The same things were measured in two ways. Each way mixes the same 10 hidden numbers, adds some noise and spreads widely along 6 directions of its own, which tell nothing about the thing.
In the rows, zero is written as 128.
Some things both ways: the first way, then the second way.
[181 108 157 166  84 133 153 132 131 154 109 145 121 155 132 107  70 150
 116  82 161 113 102 144 155 118 126]
[117 101 132 212 167 147 131  70 115 130  92 102  87  77 142  84 188 102
 134 136 138 155]

[195 140 142 137 150 115 116 111 134 140 142 111 156 133 132 115 137 143
  84 149 106 157 126 102 106  99  93]
[ 91 134 133 146 186 129 189 149 120 173 117  90 146 122 115  68 116 112
  76 111 145 147]

[105 144 114 104 127 117 150 142  88 140 118 144 131 119 144 143 140 103
 114 154 122 118 125 143 123 147 109]
[141 153 143 126 132 111 133  97 118 143 142 182 165 159 104 142  90 157
 166 148 137 148]

[ 77 144 139  66 104 160 103 138 155 122 172 100 155  88 100 161 114 122
 108 148 113  90 193 147 109 164 171]
[ 74 183 130  69  88 107 135 146 165 141 127 107 125  81 181 125 168 123
 107 150  76 134]

[139 131 118 145 165  63  90  48 150  99 129 143  85 158 134 111 180 112
 171 141 115 161 111  97 142  88  80]
[ 54 157 117  93 199 143 214 169  94 158 100 141 191 132  85  95 106 131
 144 138  84 122]

[151  93  94 149 107 170 107  89 143 156 159 141  61 117 144  97  87 137
 134  78 120  92 153 159 121 172 149]
[ 60 130 141  82 114 142 180 163 139 128 151 118 128  98 202  92 129 105
 149 118 104 137]

[211 167 183 128 105 130 107  81 223 145 133 126 106 123 140 111  95 137
 101 121 180 187 125 143 204 104 136]
[159 115 124 124 167  98 148 151  99  73 138 122 128  80  91 190  59 105
 134  94 133 132]

[124 163 159 115 123 107 148 130 101 125 112  96 159 129  77 163  99  64
 100 155 154 141 116 121 137 121  84]
[107 135 132  96  84 118 161 162 160 149 129 121  99 107 183 118 108 111
 153 134 110 122]

[189 165 233 150  51 105 128 165 170  99 140 143 200 125  86 137 109 128
  33 105 162 111 160 123 156  62 173]
[137 127 116 148 110 110  94 138 148 161  70 123  98 167 124 127 154 147
 147 173 113 153]

[151 158 144 102 101 155 150 154 125 154 117 119 153 100 141 120  92 162
  75 143 137 116 130 151 130 135 146]
[ 68 176 132  93 134 129 161 129 145 194 108  94 151 154 168  87 139 141
 111 135 131 159]

[152 148 130 134 134  88 165 135  91 111 112 115 166 141 120 141 134 108
 107 145 125 160  99 128 106  86  82]
[170 128 151 177  73 100  88  64 157 103 145 119  88  95 204 159 131 116
 150 134 148 176]

[126 105 125 124 154 117 100 123 170 125 178 124 118 127  96 156 182 111
 131 176 118 109 157 112 131 106 136]
[170  77 133 174 189 133 134 170  85  77 153 156 174 169  44 158  65 124
 137 112 171 113]

[123 121 134  96 122 140 170 147 113 145 135 117 148 135 129 136 103 149
 120 120 128 127 134 155  91 131 117]
[ 71 132 128 123 170 147 174 172  99 162 112 143 160 135  89  81 105 101
  93 108 120 165]

[136 119 112 148 143 115 110 119 127 132 153 148 126 142 124 152 143  98
 131 134 108 117 133 106 124 121 112]
[121 113 126 154 107 121 127  81 159 141 122 109 101  79 183  94 175 118
 143 136 124 131]

[164 119 115 172 116  93  93 124 141  72 134 136 122 128 134  93 167 127
 112  94 117 146 125 120 130  99 155]
[124 134 121  99 156 131 156 165 103 102 121 156 135  94  67 132 133 120
 131 135 128 102]

[133  86 126 123  88 194 124 157 165 178 153 161 119 141 158 136  53 177
 139  76 135  76 146 150 146 174 179]
[121 121 113 161 146 176  93  54 126 141 107 121 134 118 124 126 165 120
 146 112 138 136]

[103 131 121  60 102 101 128 148 156 119 171 130 153 110 117 143 166 153
 104 153 100 109 175 180  89 121 190]
[ 62 152 144 107 228 144 151 133  69 123 144 146 183 146  69 134 106 144
 130 124 116 137]

[144 132 133 108 129  62 125 118 169  98 147 155 135 146 147 122 199 156
 131 141 112 160 134 144 121  70 146]
[ 82 135 122  79 153 134 150 166 119 141 121 122 155 153 130 121 112 136
 143 121 114 147]

[136 125 116 103  92 116  99 102 170  96 158 135 131 119 156 104 124 170
 128  93  97 133 159 161 108 126 172]
[ 75 182 121  84 172 132 131 128 104 163  99 134 181 177  93 164  91 153
 146 132 103 151]

[111 145 106 111 134 133 157 121  87 117 100 107 132 144 121 145  58 108
 144 109 138 133  97 130 118 125  86]
[155 151 110 134 110 118 100  93 120 135  93 154 141 126 104 172 114 132
 159 134 126 163]

[133 117 131 103 151 173  92 120 178 157 173 136  87 125 125 128 113 140
 119 116 135 103 175 118 132 152 153]
[119 114 115 156 164 129  89  89 117 169 128  88 147 132 117 143 139 149
 140 122 145 126]

[174 164 153 147 125  75 128 123  91 148 104 138 144 136 114 122 148  79
  71 155 135 152 106 114 141 118  87]
[143 165 142 109 134  99 161 117 121 157 105 164 118 145 111 112 121 166
 169 179 132 159]

[133 139 117 148 139 132 151 129  91 136 100 101 110 124  86 111 110 119
 120 128 151 119 103 127 115 120 112]
[113 148 143 104 165 152 151 191  81  96 129 183 175 183  59 143  92 130
 137 142 140 143]

[111 160 135 125 126 171 152 139 137 138 128 114 139 102 112 165  95 120
 122 154 152 105 129 126 147 116 127]
[146  83 121 129  92 104 128 206 169  94 140 123 127 141 130 123 100  91
  86 104 143 109]

[ 90 105 158 119 128 150 116 105 117 138  97 101 117 143 127 106  89 156
 167 128 144 100 111 101 149 165  90]
[131 166 140 110 100 181 151 163 159  75 162 128 135  91 147 136 140  95
 110 135  97 103]

[ 85 104 110 104 146 137 147 157 111 126 130 107 132 143 108 141 124 138
 154 122 128 120 126 134  97 140 130]
[131 121 131 127  97 164  72 121 144 119 151 114 124 155 157 171 119 121
 148 111 152 126]

[110 143 108 128 148 137 143 134 101 109 127 124 139 138 131 136 113 108
 138  85 123 158 127 123  93 133 110]
[194 120 125 153  99 102  46  96 126  89 139 182 110 107  67 207 100 118
 128 120 138 138]

Other things, the second way, with their names:
(240): [131 117 127  90 128 103 169 177 139 137 141 113 125 114 138  99 122 134
 126 128 142 127]
(729): [215  72 151 237 138 112  67  85 137  30 159 105  79  99 129 179 143 110
 127 132 189 106]
(225): [103  90 117 189 147  82  89 100 151 180  99  63  82  79 144  89 194 119
  81 133 122 134]
(663): [121 161 132 135 162 132 163 129 100 130 123 163 179 126  70 135  89 114
 111 120 132 141]
(859): [154 117 122 127  95 135 115 162 122 110 102 180 122 149  99 120 141 119
 143 146 142 157]
(541): [ 90 133 126  94 153 187 155 146 147 160 127 109 128 162 129  89 124 122
 114 105 141 108]
(550): [113 112 117 157 126 116 118 126 141 126  95 116  98  79 127 106 173 100
 107 135 107 131]
(455): [ 90 145 138 127 147 151 148 145 148 222 125  99 153 239 145 120  51 153
 148 127 150 121]
(174): [213  89 145 177 120  98 101 107 127  72 139 169  76 123 109 170  84 125
 172 135 149 147]
(747): [103 174 104  78 117 131 143 115 144 236  72 131 150 201 126 120 102 172
 178 150 136 137]
(520): [ 51 162 136 163 157 148 160 106 140 196  71  57 113 134 188  54 207 130
 113 168 136 152]
(683): [ 76 181 127 123 156 158 111  61 118 171 121  99 163 141 142 175 120 144
 159 125 142 109]
(139): [ 56 114 104 137 157 101 127 129 135 248  62  62 107 148 149  81 140 137
 120 124 126 160]
(977): [ 81 207 160 133 175 137 134  87  93 132 128 169 150 125  86 169  99 134
 130 153 105 144]
(735): [134  89 126 152 128 154 125 126 128 136 141 137 150 169 132 132  77 115
 159  96 158 132]
(124): [105 109 128 193 139 117 131 106 139 139 109  84 122  94 166  97 170 107
 113 135 133 139]
(514): [107 168 114  45 106 147 166 145  78 123  95 216 148 112  91 132 117 119
 182 126 142 168]
(197): [ 95 133 149  81 137 128  91 155 139 128 165  80 104 151 159 136 145 140
  98 115 167 128]
(820): [ 78 159 122 108 152 166 137 129  78 139 113 174 186 136  85 141 111 115
 145 115 114 168]
(106): [122 131 163 130 136 133 132  74 116  81 191 146 133  83 174 140 147 142
 186 144 139 118]
(1017): [100  99  79 116 136 136 130 145 105 179  86 131 183 130  98 118 112 115
 146  89 120 160]
(712): [ 92 143 117  45  83 142 147 209 152 136 135 130 129 138 161 141  95 116
 152 122  91 124]
(587): [ 51 197 127  95 126 162 200 123 140 202  80 128 158 150 163  76 137 130
 150 156 106 144]
(1112): [ 87 177  98 161 147  85 125  31 116 206  17  96 114  71 143 117 204 147
 161 176  99 179]
(303): [ 61 129 104 116 113 135 148 140 116 164  79 150 126  72 126  87 162  86
 124 119  99 151]
(396): [118 186 126  98 122 124 170 120 115 139 101 177 156 111 100 132 108 123
 142 142 113 157]
(137): [ 69 134 130  99 128 191 156 202 123 120 128 157 144 150 111 108 120  97
 132 129 100 106]
(484): [130 126 150 172 168 129 118 126 125 107 150 130 134 139  98 141 111 125
 112 139 121 122]
(774): [142 160 135 142 112 105  94  66 163 136 114  97  99 118 170 167 147 148
 155 157 129 126]
(92): [149 107 104 117 126 104 129 135 132 142 101 125 101  93 107 127 117 114
 125 106 128 148]
(1086): [ 92 180 145  65 104 154 108 114 144 103 171 183 142 121 123 179  91 116
 130 112  90 115]
(184): [167  77 105 118 106 111  99 187 150 101 132 118 105 120 105 146 122 113
 120 114 133 104]
(9): [131 115 113  87 119 109 135 209 131  97 107 143 118 110  91 105 168 120
 105 146 116 131]
(229): [104 183 120 115 145 125 180 103 119 148  91 120 152  77 122 108 159 120
 116 138 138 137]
(407): [141 142 161 145  83 157 115  94 156  69 177 153  96  95 178 179  94  94
 162 125 118 109]
(377): [ 48 114 148 101 100 137  96 126 185 156 159  98 118 181 224 100 139 132
 128 118 117 124]
(833): [ 88 108 130 160 164 174 123 125 123 159 145  91 138 129 125 115 128 107
 113 104 152  93]
(64): [194  60 108 193 140  73  70  93 145 129 114 116 112 134  93 145 119 135
 120 114 163 129]
(346): [175 157 120 118 104 112 143 148  89 113 106 194 165 128  81 166  94 134
 177 153 136 177]
(71): [142 161 123 167 119  87  85  68 116 125  84 130 134 106 118 170 164 133
 131 157 151 164]
(85): [118 161 149 181 136 137  82  41 134 133 149 110 167 145 162 167 139 145
 144 145 134 145]
(1084): [ 90 116 150 142 173 124 113 144 113 121 158 132 127 134  96 141  83 104
  87  96 133 132]
(190): [156 146 157 159 143 134 106 125 114  54 162 136 145 111 110 142 177 129
 102 157 155 138]
(1013): [174  99 114 143  86  81 103 173 128  86 112 128 109  94 131 162 129 107
 136 135 129 165]
(560): [134 146 140  59  91 128 131 149 156 105 162 163 110 119 140 130 121 131
 136 129 122 120]
(213): [204  98 136 197 121 107  69 101 162  83 131 117  76 128 108 170 125 118
 110 134 165 103]
(614): [137 169 124  86  94 109  93 153 135 137 104 144 136 189 118 184 101 151
 150 150 144 149]
(629): [ 20 154 110  75 151 180 200 143 130 155 116 125 150  52 133  70 149  73
  96  89  81  96]
(1006): [116 142 133 171 157  92 140 120 133 127  81  91 112 103 135  94 188 123
  87 161 130 164]
(489): [112 108 134 151 142 130 128 144 134  99 131  98 106  86 141  99 186 105
  95 133 139 120]
(547): [138 107 119 127 123 105 112 102 176 111 115 123  84  92 140 116 177 139
 145 155  88  91]
(426): [132 195 152 153 160 142 156  88  83  44 121 185 166  84  98 183 113 110
 155 155  86 177]
(26): [199 116 148 214 165 121  60  43 106  59 161 151 125 106  80 209 120 140
 158 143 145 119]
(1029): [ 71 151 166 127 154 139 171  92 146 129 182 101 156 128 201 120  83 120
 135 105 125 129]
(600): [159  80 133 189 161  92 106 124 134 110 150  57  96  80 140 133 143 117
  98 115 159 123]
(559): [ 98 127 150  98 110 147 152 176 118 110 170 182 142 139 129 134  84 114
 166 132 119 112]
(406): [ 94 161 124 148 181 183 139  64  93 120 139 151 186  74  84 146 127 107
 135 106 104 120]
(1104): [197 169 145 114  59 145 133 115 118  31 143 192 127  92 153 193 108 103
 189 142 139 178]
(258): [ 94 154 123  59 117 129 183 181 130 128 115 188 137 106  95  85 128 110
 114 131  96 137]
(1007): [201  51 127 211 121 108  74 146 149  87 137 122 111 162 109 150 116 124
 137 135 154 113]
(563): [118  96 146 166 135 135 127 164 133 130 155 152 126 160 102 130  61  95
 109 106 136 115]
(1111): [ 77 142 131 158 186 149 176 115  89 127 115 134 151  46  95  74 178  94
  98 129 104 149]
(792): [131 166 124  98 120 142 131 125  96  94 117 188 161 109  99 148 134 122
 152 135 105 187]
(1129): [172  69 147 142 182 166 162 188 103  50 223 134 166 124  84 144  55 107
 131  83 160  86]
(1102): [ 63 203 129  69 121 155 188 114 111 154  91 161 142  91 142 101 145 112
 146 137 113 162]
(119): [149 109 140  93 113 153 114 162 139  67 193 143 122 125 120 185  70 105
 137  87 169  65]
(597): [ 75 156 132 105 111 179 159 122 119 115 130 151 139  83 165 123 137  92
 164 122  92 144]
(461): [ 68 170 113 132 137 135 162 125 107 197  74 138 160 102 106  80 165 114
 112 146 112 163]
(3): [126 122 109 125 168  76 189 202 151 159  53  86  92 125  91  64 158 134
  84 166 123 114]
(462): [119 137 151 151 149 161 145 122 143 101 179 116 141  99 137 133 108 104
 108 114 105 109]
(121): [140 130 125 140 113  73 140 143 148 132  88 124 102 117 144 123 128 130
 138 159 102 164]
(164): [151 137 126  98 121 121 123 170 138 122 158 138 172 172  95 176  48 126
 110  97 156 117]
(1134): [197  99  68 191  99  25  61  79 150 157  12  92  73  56 105 135 218 137
 121 166 121 174]
(122): [ 88 199 124 123 118 106 141  55 121 162  59 168 114  69 131 109 179 122
 133 162  85 197]
(405): [117 161 140  78  81 168  98 125 110  80 158 186 173 155 148 176 108 113
 159 107 148 177]
(415): [108 158 125 141 166 115 162 115 111 149  92 134 120  75  87 103 149 116
 104 144 114 142]
(914): [136 120  99 168 144 126 130 115 108 133  52 124 114  77  98  90 205 109
 119 146 129 177]
(178): [100 110 136  99 173 134 131 128 107  87 188 122 157  84 125 143 112 119
 125  88 120 124]
(371): [177 109 118  96  87 117  78 152 137  97 151 155 156 179 118 184  85 141
 156 112 154 147]
(1059): [154  85 116 165 151  65  88 149 119  96 104 125 109 109  76 155 139 123
 107 137 140 124]
(143): [107 152 116 113 138 111 148 180  99 149  52 161 166 207  82 120 101 127
 122 139 154 195]
(557): [ 93 117 143 152 209 165 167 180 110 129 153 117 129 109  52  84 115  90
  45 104 134  93]
(596): [173  91 137 112 123 126 165 189 150 101 179 139 123 130 119 119  74 123
 138 118 135  98]
(497): [162 106 122 105  98 110 100 130 150 124 155 136 144 163 141 170  60 134
 152  94 147 143]
(1105): [142 134 121 124 136 142 116 110 134 130 133 140 138 140 100 170  77 121
 139 103 141 110]
(795): [112 129 159 175 137 105 136 132 140 122 145 116  85  86 140 110 134 101
  88 142 124 128]
(1071): [127 123 110  87 160 128 104 140 121 119 145 127 163 141  85 172 104 148
 140 110 122 100]
(16): [146  49 132 139 144 119 118 209 149 128 154 112 105 199 108 126  57 122
 124 102 161  92]
(947): [123 142 129 128 149  98 219 243 117 110  87 151 109  61  60  50 162  86
  52 167  84 151]
(680): [ 96 129 134 124 158 111 158 160 104 120 121 125 158 128 120 106 132 120
 111 128 148 156]
(700): [ 65 141 139 142 158 191 179 100 141 138 146  91 129  70 172  76 162  92
 116 111 118  97]
(589): [138 127  96 152 151 103 104  96 119 147  63 125 135 112  81 128 173 136
 124 142 133 144]
(693): [138 158 120 166 122 116 110  72 111 146  87 162 152 131 102 166 116 129
 160 147 138 154]
(619): [118  91 133 136 134 139 142 180 129 136 131 135  92 133 117 103 111 111
 139 130 126 119]
(708): [133  94 129 167 122  65 115 181 162 137 126  62  68  93 146 148  94  94
  78 115 123 117]
(787): [ 97 126 137 137 109 121 179 165 175 168 117  89 102 125 181  67 126 103
 100 133 121 129]
(142): [ 86 160 107 114 164 126 147 126 111 191  88 113 152 114  95 117 130 129
 115 125 117 145]
(940): [121  77 100 189 170  97 123 102 119 175  79  74 127 101 120  82 175 127
 117 123 155 143]
(552): [ 91 147  89 179 170  66 120  84  91 199   4 111 144 105  87 116 177 138
 128 160 108 204]
(79): [108 152 125 122 146 150  95  88 132 143 129 134 146 143 100 160 119 130
 121 113 141 105]
(482): [163 141 113 138 115 145 107 104 114  84 103 138 135  94 116 163 157 113
 150 131 138 158]
(701): [ 89  83 141 166 146 128 137 100 175 166 160  30  82  90 223  80 152 115
 119 108 142  96]
(924): [134 145 110 113 161 133  93 102 101 141 126 136 181 161  68 196  84 146
 145 103 164 117]
(158): [ 96 128 153  86 140 165 172 187 124 110 169 171 141 161 118 105  87 120
 143 125 125 111]
(471): [101 182 118 123 114 139 121  65 123 145  87 137 158 107 140 137 162 118
 129 128 142 165]
(60): [150 121 141 154 159 127  91 114 104 152 142 129 154 207  93 155  88 159
 139 123 193 152]

Some of these things the first way, each followed by its name:
[120 148 118 143 159 154 129 125 156 142 122 116  96 112 117 136 146 110
 147 146 166 156 113 124 166 131 132]  (71)
[143 143 120 135 124 111 122 143 115 136 128 154 144 127 148 121 155 124
 101 124 111 140 129 130 117 138 137]  (560)
[124 144 103 129 146 141 125 120 137 128 126 134 108 135 124 147 100 119
 147 122 139 123 115 116 141 116 126]  (589)
[ 99  88 135 121 148 111 126 116 117 158 148 127 106 161  97 139 150  93
 158 126 129 125 142 128 109 165  97]  (619)
[198 138 152 192 108 114 114 125 120 135 127 148 134 129 119  95 136 121
  71  99 131 127 129 112 127 109 131]  (158)
[159 140 131 137 147 132  87  57 137  90 167  66 131 119  84 115  98  94
 112  95 103 162 162 105  76 122  88]  (708)
[133 140 139 115  89 120 106 101 126 129 120 108 134 112 115 126  89 122
 111 149 124  99 127 135 147 144 122]  (3)
[110 162 186  83 114 108 145 148 152 121 130 109 164 132  80 166 120 103
 105 154 166 138 142 132 147 105 130]  (712)
[148 112 118 138 125 147  94 101 130 142 154 111 126 127 122 119 101 115
 120 103 106 127 148 121 108 168 119]  (415)
[ 78 140  60 108 164 128 123  98 107 100 150 102  99 116  87 158 126  84
 161 136 107 115 140 132  85 124 119]  (1059)
[108  99 150 105  85 149 137 159 136 149 121 124 147 130 144 133  93 163
 136 133 139  94 124 150 152 163 145]  (700)
[134 136 155 127  70 134 144 163 165 101 123 146 170 125 163 133 106 167
 124  94 144 140 123 156 158 112 174]  (629)
[101  88 137  70 139 126 124 129 151 153 150 134 103 137 143 131 151 155
 142 177 126  91 146 138 139 144 122]  (1129)
[168 130 174 171 119  76 134 194 153  93 159 145 201 142  83 164 211 103
  72 148 132 142 139 105 124  48 160]  (859)
[140 122  44 118 182 103 105  69 121 106 152 145  74 142 161  96 152 149
 157 102  73 145 133 127  65 105 110]  (178)
[210 136 136 167 182 120  91 135 159 148 174 133 136 129 106 115 198 120
  64 141 111 161 152  85 101  93 134]  (60)
[103 153 102 118 127 117 146 144 113 128 154 152 158 116 116 159 161 128
 115 138  92 105 154 145  75 107 155]  (377)
[154 160 128 124 153 135 105 145 180 113 146 125 138 117 127 138 150 132
 106 138 140 166 134 111 147  99 159]  (924)
[156 132 148 140 127 140  96 116 177 146 145 140 134 137 149 132 123 132
 131 115 134 160 133 116 160 143 133]  (1105)
[166 167 123 129 179 129 116 103 113 165 123 117 100 125 100 132 118  85
  91 170 141 135 116  93 138 121  80]  (240)
[114 121 149 113 137  84 129 132 157  87 121 147 148 162 165 128 170 162
 164 126 127 166 112 116 143  86 117]  (406)
[ 99 125 131 104 144 155 124 156 143 157 161 101 139 111  65 174 132 107
 116 177 135  85 155 123 120 140 152]  (489)
[ 91 132  93 113 123 186 144 125  87 191 122 130 104 119 128 149  57 103
 141 113 131  91 133 149 120 206 115]  (258)
[172 154 197 129  97 174 142 158 169 168 138 127 144 116 100 140  73 137
  64 126 182 100 149 127 167 117 153]  (1111)
[143 114 135 126 125  99 133 149 121 142 115 143 163 160 156 116 145 170
 133 128 111 145 101 123 119 125 123]  (541)
[136 169 122 168 166 116 184 133  91 105  87 118 126 156  93 148 102  81
 142  97 174 177  76 107 127  71  76]  (303)
[141 146 132 126 122 120 129 117 130 126 133 103 147 113  98 136 121 130
 106 160 121 114 128 127 120 104 124]  (1006)
[133 111 131 128 103  91 141 114 111 146 129 145 131 155 133 140 124  98
 138 123 124 139 118 154 130 145 100]  (174)
[137 114 149 152 129  70 138 129 137  91 123 134 147 167 115 133 166 119
 149 119 137 167 104 119 134  77 109]  (597)
[125 104 152 108  64 133 143 150 156 130 145 159 129 119 165 112 129 171
 114 103 132  99 158 184 135 142 178]  (16)
[100 151 112  78 122 123 135 120 145 107 109 154  96 127 172 110 116 169
 148 112 138 126 124 152 145 117 150]  (1071)
[125 125  61 127 140 143 127  99 105 119 142 156 100 132 170 133  92 131
 150  96  89 107 129 134  96 129 112]  (64)
[133 128 103 122 106  98 120 112 150  48 146 152 127 139 156 136 113 131
 142  83 110 130 134 137 124  72 140]  (1134)
[161 114 151 141  96 129 131 155 173 111 129 133 142 138 131 127 109 160
 120 111 154 125 115 135 165  94 163]  (482)
[136 127  94 121 163 189  81 101 146 149 172  99 115 101 130 133 101 125
 121 131  96 120 162 106 101 172 124]  (164)
[196 118 103 155 159 116  74 136 172 121 185 133 128 113 129  74 222 170
  74 108  83 162 171 121  68 109 194]  (197)
[125 133 149 130  95 134 135 140 145 111 142 130 151 128 112 146 102 127
 119 104 136 111 144 137 130 111 149]  (550)
[136 140 143 143 159 136 100 112 174 150 138 123 102 124 114 119 170 116
 136 138 153 169 134 113 157 143 139]  (614)
[146  97 111 170 133 117 147 101 104 142  80 118  82 157 146  97 104 125
 176 113 160 155  58 132 167 142  75]  (1104)
[137 161 146 114 140 110 166 158 159 134 124 129 132 111 116 143 186 134
 105 189 164 151 115 147 154  76 145]  (680)
[ 87 130 159  91 114  68 142 143 142  95 118 149 147 146 142 138 189 139
 148 159 137 141 123 140 148  99 129]  (26)
[111 131 136 111 142 102 143 134 135 113 120 124 147 133 155 135 176 139
 148 163 128 167 111 132 137 115 105]  (663)
[144 131  91 145 124 172 168 181 112 139 132 119 138 113 115 137  95 146
 104 104 139 113 119 153 100 118 167]  (405)
[144 134 125 110 133 121 150 110 135 148 110 150 107 159 173 118  96 144
 152  97 145 168 102 146 145 132  98]  (92)
[137 141 145 128 155 158 134 126 124 162 126  97 101 127  76 154  84  68
 109 150 176 121 124 106 159 143  89]  (346)
[157 145 154 131 140  99 124 102 107 140 107 142 117 145 140 113 125 112
 105 145 135 130 111 101 147 116  70]  (596)
[100 117 140 116  96 143 120 148 134 135 139 116 165 119 122 153 114 127
 130 142 120 106 140 137 135 160 146]  (213)
[166 119  81 154 174 133 109  93 137 121 153 140  79 144 130 125 121 119
 138 112 114 123 125 101 113  94 104]  (940)
[123 155 143 138 113 158 153 143 127 135 108 112 135 118 109 157  77  94
 123 127 172 132 110 132 168 136 118]  (693)
[148 139 104 139 160  96 130 128 142  94 137 159 117 140 157 118 180 147
 129 124 115 154 119 116 114  66 129]  (371)
[149 136 170 144 102  94 169 179 128  65 101 139 169 134 156 103 168 161
  98 106 154 165 109 139 136  63 141]  (461)
[ 77 108 121  96 157 151 120 109 159 152 140 140  74 145 135 138 131 130
 185 128 147 116 140 129 151 161 122]  (184)
[160 155 161 153 171 140  99 150 155 147 149 104 141 105  57 138 179 114
  67 192 144 107 147  72 135  91 141]  (190)
